There are 4 ways to turn a row about zero (a turn may also mirror it). The second row of each pair is the first, turned, with some noise. The first 36 pairs use one turn. New pairs use 2 turns, one after the other, and a turn may come again.
Known pairs, each followed by its turns in order:
[-1.00  1.28  1.49  1.25  2.68  0.97  0.31  1.89]
[-3.41  0.84  0.61 -0.59 -0.16 -2.14  0.12  0.87] : nokas

[ 2.93 -1.36 -1.22  0.01  0.30  0.23  1.63  1.92]
[ 1.54 -0.40  1.23 -0.60  3.07 -1.98 -0.25 -0.64] : nokas

[-1.21  0.85  2.17  0.09  0.00 -1.15 -3.47 -4.22]
[-1.48 -2.12 -0.95  1.92 -4.25  2.52  0.41 -1.38] : nokas

[-2.79  0.27 -4.49 -1.04 -0.97 -4.03 -0.94 -1.67]
[ 2.66  1.19 -5.77 -1.98 -1.60 -0.92  0.02  1.33] : Reled

[-0.37 -2.02 -0.93  1.61 -1.16 -0.21 -2.08  0.30]
[-0.20  1.20 -1.16 -0.14 -1.81  0.74 -1.55 -2.13] : Reled

[ 0.55 -0.60 -0.42 -1.71  0.02 -3.39 -1.72  0.78]
[ 0.27 -0.31 -2.96  2.13 -1.69  0.18  1.54  0.11] : Reled

[ 1.83  0.78  2.25 -0.58 -0.25  0.52  2.20  0.47]
[ 0.69  1.12  2.32  0.53 -2.07  1.30 -0.46 -1.15] : safut

[ 0.75 -0.37  0.06  0.79  1.30  2.03 -1.67  2.01]
[-0.48 -1.87  1.31  0.86 -0.47 -0.62 -1.20 -2.33] : Reled

[ 0.38  0.44 -0.83 -0.77 -3.78 -4.88  0.83  1.59]
[ 1.11 -0.15 -1.11  0.48 -1.84 -3.37 -4.98 -0.15] : safut

[-1.61 -0.55  2.44  1.35  0.33  2.41  2.06  0.02]
[-1.27  1.02  2.18 -0.39  3.19  0.22 -1.58 -0.25] : Reled

[ 0.40 -0.26  2.10  1.23 -0.37  2.50 -2.41  1.07]
[ 2.57 -1.27 -1.51  0.06  0.85  0.47  2.43 -1.34] : ramid

[-1.64 -1.54 -2.56  0.78  3.01  0.05  0.06  0.68]
[ 1.68 -2.85 -1.04 -0.57  2.04  0.54  1.55  1.59] : safut

[-0.81 -2.60 -2.56  0.70 -1.99 -0.94  1.26  1.41]
[ 0.92  2.34 -1.91 -1.29  0.34 -0.10  1.08 -3.11] : Reled

[ 1.37 -1.33 -1.13 -0.79  1.55 -2.66 -2.44  1.84]
[ 0.10 -2.35 -1.87 -0.03 -2.39 -1.40  0.49  2.66] : safut

[-0.76  2.36  0.46  1.69 -1.78 -1.61  5.21  1.56]
[-0.84  2.84 -2.78 -3.83  2.93  0.09  2.26 -0.51] : nokas

[ 1.16  0.07 -1.53  1.19  0.40  0.23  2.93  0.04]
[-1.09  0.44 -0.22 -1.95 -0.35 -0.38 -0.42  2.89] : ramid

[-0.03 -0.16 -1.13 -2.42  1.74  4.48 -2.73 -2.52]
[-1.50  1.50 -2.05 -2.63  0.83  1.48  5.01 -0.80] : safut

[-1.41  2.76  1.49 -0.77  0.48 -0.04 -2.61  0.96]
[-1.66  1.57 -2.64  1.93 -0.43  1.85 -0.29  1.08] : safut

[-2.02  1.72  0.71 -2.08  1.28 -2.19  1.72  1.29]
[-1.29 -2.01  0.98  1.28 -2.69 -0.54 -2.61 -0.40] : ramid

[-1.06 -2.08  0.29 -1.11 -2.62 -0.25  0.23 -0.28]
[-1.92  1.77 -1.72 -1.03  0.37  1.20  0.93 -0.62] : Reled

[-1.65  0.12  0.27 -1.12 -0.58  2.86 -0.66  1.12]
[-0.24  0.03 -0.12  0.05 -0.44 -0.08 -1.27  3.61] : nokas

[-1.89 -1.44 -2.77  1.30  3.63 -0.86 -1.27 -0.33]
[-0.02  2.67  3.36  0.64 -2.72 -1.38 -0.74 -1.35] : nokas

[ 0.09  1.63 -2.35 -0.53 -1.65  1.91 -1.25  0.72]
[ 1.14  0.23  0.69 -0.87  1.30 -3.39  0.63 -0.61] : ramid

[ 1.69 -1.85 -0.72 -2.27  1.23  0.15  0.48  0.33]
[-0.61  2.52 -1.31  0.85 -2.10 -0.59  0.52  0.43] : ramid

[ 1.01 -0.99  1.24 -0.92  2.33 -0.38 -2.04  2.96]
[-1.04 -2.06 -0.27  3.74 -0.52 -0.92 -0.02 -1.79] : Reled

[-0.52 -0.39  0.60 -0.02 -0.74 -2.70 -0.02 -0.87]
[ 0.67  0.40 -1.04  0.70 -0.74  0.66  2.08 -1.37] : nokas

[ 3.12  2.21  1.45 -0.31  1.03 -0.33 -1.85  0.81]
[-2.78 -2.34  0.73  1.87  2.21  0.26  0.05 -1.01] : nokas

[ 3.74  0.59 -4.25  1.71 -1.19  2.31  1.20 -0.95]
[ 1.76 -1.02  2.81 -3.01  2.81  1.85 -3.03 -1.66] : nokas

[ 1.71 -3.72  0.86 -1.98 -0.07 -2.74 -2.02 -0.72]
[-2.39  2.97 -1.04  2.51 -0.31  1.94  1.39 -2.12] : ramid

[ 1.23 -0.55 -0.01  2.11 -1.80 -0.51  4.02 -1.61]
[-2.14  0.15 -1.49 -1.93  2.20  0.89 -1.72  3.00] : ramid

[ 2.87 -3.30  1.38  0.51  1.67 -1.49 -2.09  5.40]
[-2.39 -0.95 -1.73  1.44 -3.09  0.87  6.14 -0.56] : ramid

[ 0.51 -0.47 -1.58  2.78  3.26 -2.82  0.35  0.98]
[-2.02 -0.15  2.92 -1.73 -2.06  2.26  1.81  1.53] : ramid

[ 1.04  1.86 -0.85  3.48  1.11 -1.32  2.20  3.03]
[ 4.92 -0.09  1.72  1.36  1.46  0.22  0.30 -1.68] : Reled

[ 1.33 -1.36 -0.64 -2.06 -2.71 -1.77 -0.28  0.22]
[-0.41 -0.49 -0.75 -1.63 -2.21 -2.45 -1.76 -1.14] : safut

[ 3.66  1.57  1.17 -3.20  2.12  0.10 -0.30  0.03]
[ 1.21  1.64 -0.33  0.25 -4.61  0.77  2.48 -0.05] : safut

[-4.48  0.10 -0.58 -1.46 -1.87 -0.86 -1.29  0.73]
[-1.18 -0.85 -3.86 -0.11  1.79  0.57 -2.61 -1.14] : safut

New pairs. What belongs after each?
[ 1.10  0.30 -0.63 -3.19  2.15 -0.20 -0.20  1.59]
[-1.00  1.28 -1.88 -0.35  1.80 -2.89  0.37  1.06] : safut ramid

[ 3.46 -0.15 -0.64 -0.52 -0.33 -1.95  0.48 -3.47]
[ 0.45  2.91 -3.79  0.37  1.21  1.76  0.95 -0.60] : ramid safut

[-1.76  1.31  0.42 -2.96  0.58  0.88 -0.39  1.42]
[-1.40 -0.32  0.98  0.80 -0.17 -3.48 -0.74  0.45] : ramid safut

[-0.66 -1.67  1.47  0.65  1.56  3.37 -0.73 -2.50]
[ 1.73 -0.42 -0.57  0.83 -1.20  1.29 -3.12  3.04] : safut ramid

[-0.74 -0.04 -0.87  0.03 -0.77 -2.88  0.29 -3.02]
[-2.12  0.91 -1.47  1.85  0.88  2.29  1.63  0.29] : ramid safut

[ 0.37 -0.17 -0.40  0.49 -0.78  0.29 -0.13  0.94]
[ 1.03 -0.89  0.01  0.22  0.05  0.02 -0.29 -0.21] : ramid safut

[ 0.11 -1.10 -1.52 -0.63 -1.38 -1.70 -0.62 -2.66]
[-1.18 -0.74  0.42 -0.39  0.82 -3.53 -0.84 -0.37] : Reled ramid

[ 1.40 -2.14  1.46  0.79  0.33  0.19  0.40 -2.51]
[ 0.57 -2.62  1.37 -2.07  0.02 -1.46 -0.68 -0.46] : ramid Reled

[-0.93 -0.76 -1.75 -0.16  0.10  0.29 -0.99  1.77]
[-1.81 -1.64 -0.76 -0.21  0.02  1.28 -0.68  0.79] : ramid ramid

[-1.62  2.04 -1.09 -3.32  0.32  0.87 -1.23  4.31]
[ 3.17 -2.71  0.93  2.26  2.26  0.76 -2.63 -1.81] : nokas Reled

[-0.71 -0.88  4.69 -0.69 -1.34 -2.57  0.59  1.06]
[-0.75  2.58 -0.13 -2.59 -0.88 -1.49 -3.68 -2.23] : ramid Reled

[ 0.40 -3.67  2.12  0.96 -3.67 -0.06  0.11 -1.38]
[ 0.28  0.24 -2.50  1.90 -4.52  0.21  1.54 -0.36] : safut nokas

[-0.61 -0.70  2.53  0.95 -0.25 -0.45  3.29  0.90]
[ 0.73  0.37  0.88  1.82  0.50 -1.54  3.16  1.68] : ramid ramid

[ 0.85  1.90  0.41  1.52  1.15 -0.89 -2.67 -0.54]
[ 3.15 -0.10 -0.12  0.28  1.94  0.88 -0.46 -1.51] : safut Reled

[-0.56 -1.07 -1.54 -2.00  1.23 -1.59 -1.33  1.13]
[-0.43 -2.40 -0.11 -0.54  2.21  1.24 -1.40 -0.07] : ramid ramid

[ 1.86  2.43 -2.25  1.61 -1.49  2.15 -2.49  0.46]
[ 3.16 -3.67 -1.86  1.19 -0.21  0.30 -0.47  1.28] : Reled nokas

[-0.65  0.95 -1.94 -2.45 -0.11  3.35 -0.15 -1.11]
[ 2.16 -0.94 -0.13  1.96 -2.58  1.29  1.66  1.22] : ramid Reled

[-0.63  1.00 -2.83 -1.69 -1.12  3.05 -0.46 -1.15]
[-1.58 -3.46  0.92  0.42 -1.81  0.78 -1.18 -1.81] : nokas Reled

[-2.79 -1.55 -0.16 -1.20  2.61  2.93 -2.59  1.87]
[-2.92 -0.66 -3.25 -3.47  1.83  1.22  0.97  1.26] : ramid ramid

[ 0.44  1.53 -0.66 -0.16  0.23 -3.24  0.05 -1.39]
[-0.96 -0.47 -1.48  1.27 -2.64  0.93 -0.46  1.47] : ramid nokas

[-2.16  2.06  2.20 -1.36 -2.17  2.60  2.21  2.62]
[ 0.95 -2.83 -0.11 -0.26  0.27  3.39  4.07 -1.29] : Reled safut

[-0.24  2.34 -0.04  3.21 -3.03  0.61  1.09 -0.03]
[-1.82 -0.26 -1.42  2.72  0.24 -3.47  0.38 -0.50] : ramid Reled

[ 0.27 -0.75 -4.86  3.20  1.99 -2.60  0.86  1.12]
[-1.75 -1.33 -0.57  1.54  5.73  2.34  0.90  0.25] : ramid Reled

[-2.97 -3.20 -0.26 -0.37 -1.09  2.29  0.16  3.78]
[-3.29 -1.97  0.17 -1.60 -0.08  1.62  2.71  3.59] : ramid ramid

[ 0.12 -1.63 -0.26 -1.13  0.81  0.05  1.49 -2.01]
[ 0.47  0.27 -0.48 -0.38 -3.16  0.37  0.58  0.52] : nokas Reled

[ 0.29  1.00 -0.92 -0.56  0.95  3.58  3.84  2.99]
[ 1.47 -0.01 -2.94  1.15 -0.94  1.24  3.63 -3.38] : ramid Reled

[-2.10 -0.53 -0.21 -1.93 -4.50  1.37 -2.34 -2.77]
[ 1.23  0.21  0.46  3.84  0.24 -1.19  4.14  2.75] : ramid safut

[-0.23  0.03  2.76  2.39 -0.14 -2.59  0.81  0.48]
[-3.06 -1.42  1.92 -2.17  0.57 -0.02 -0.73  0.23] : Reled nokas

[-1.81  0.97 -1.03 -1.02 -0.97  0.58  0.50 -2.82]
[ 1.53 -0.13  0.27 -0.38 -1.07 -2.15 -0.13  2.60] : safut Reled

[ 1.54  1.35 -1.31 -3.77  1.58 -0.72  3.63 -2.24]
[ 1.70 -1.53 -0.25 -0.85 -4.51 -1.96 -2.90  1.83] : nokas Reled

[ 1.00  0.67  2.31  0.14 -0.03  2.29 -0.60 -0.49]
[-0.22  1.62  0.20  0.83  1.52  1.94 -0.82 -1.62] : safut safut

[-2.80  2.32  0.82  1.42 -2.66 -1.07 -0.58  0.78]
[-0.03 -1.35  2.52  0.47  0.33 -0.71 -3.67  1.59] : Reled nokas

[-0.52  0.42  0.89  2.12  3.78  3.95 -1.48 -2.37]
[-1.35 -2.09  4.02 -0.26 -2.00  0.08  4.04 -0.51] : ramid Reled

[-2.10 -2.29 -1.33 -0.08  2.86  3.46 -0.91  0.53]
[ 0.56  1.75  4.02  0.05 -2.45 -0.31 -2.07  1.86] : ramid safut

[-0.30 -0.88 -1.26 -1.20 -1.42  0.04 -0.52  1.67]
[ 1.14 -0.92  0.49  2.06  0.82 -0.81 -1.15  0.25] : ramid safut

[-3.18  1.39 -1.22 -1.47 -0.90  4.35 -0.35  1.92]
[-1.55 -4.08  0.37 -2.47  0.24 -3.48 -0.73  0.27] : safut Reled

[ 1.65  2.72  3.02  1.01 -3.54  1.32 -1.14 -0.77]
[ 1.24 -2.25 -0.94 -0.70  1.66  3.15 -2.93  2.60] : safut Reled

[-1.95  1.24  1.02 -1.70  1.06  0.09  0.33  1.21]
[-0.13 -0.43  1.41 -2.37 -1.15 -0.72 -1.11 -1.24] : safut Reled

[-1.80  1.86  1.44  0.50  1.61 -0.20 -0.37 -0.84]
[ 1.29 -0.55  0.94 -2.24  0.34  0.56  0.66  2.02] : safut ramid

[-2.24 -1.61  0.88 -0.17  0.91 -0.46 -0.68 -1.07]
[-1.38  1.10  2.29  0.16  0.94  0.76  0.59  1.20] : ramid safut

[ 0.29 -0.56  0.55  0.73  2.00  2.80  1.18 -3.10]
[-1.17  0.15 -3.10 -1.89  0.06 -1.91 -1.81 -1.60] : safut nokas

[ 3.36 -3.42  0.35 -0.88 -0.19  5.84 -0.11  2.15]
[-2.91  3.90 -1.87  0.35  2.74  1.39 -1.86  4.75] : Reled Reled

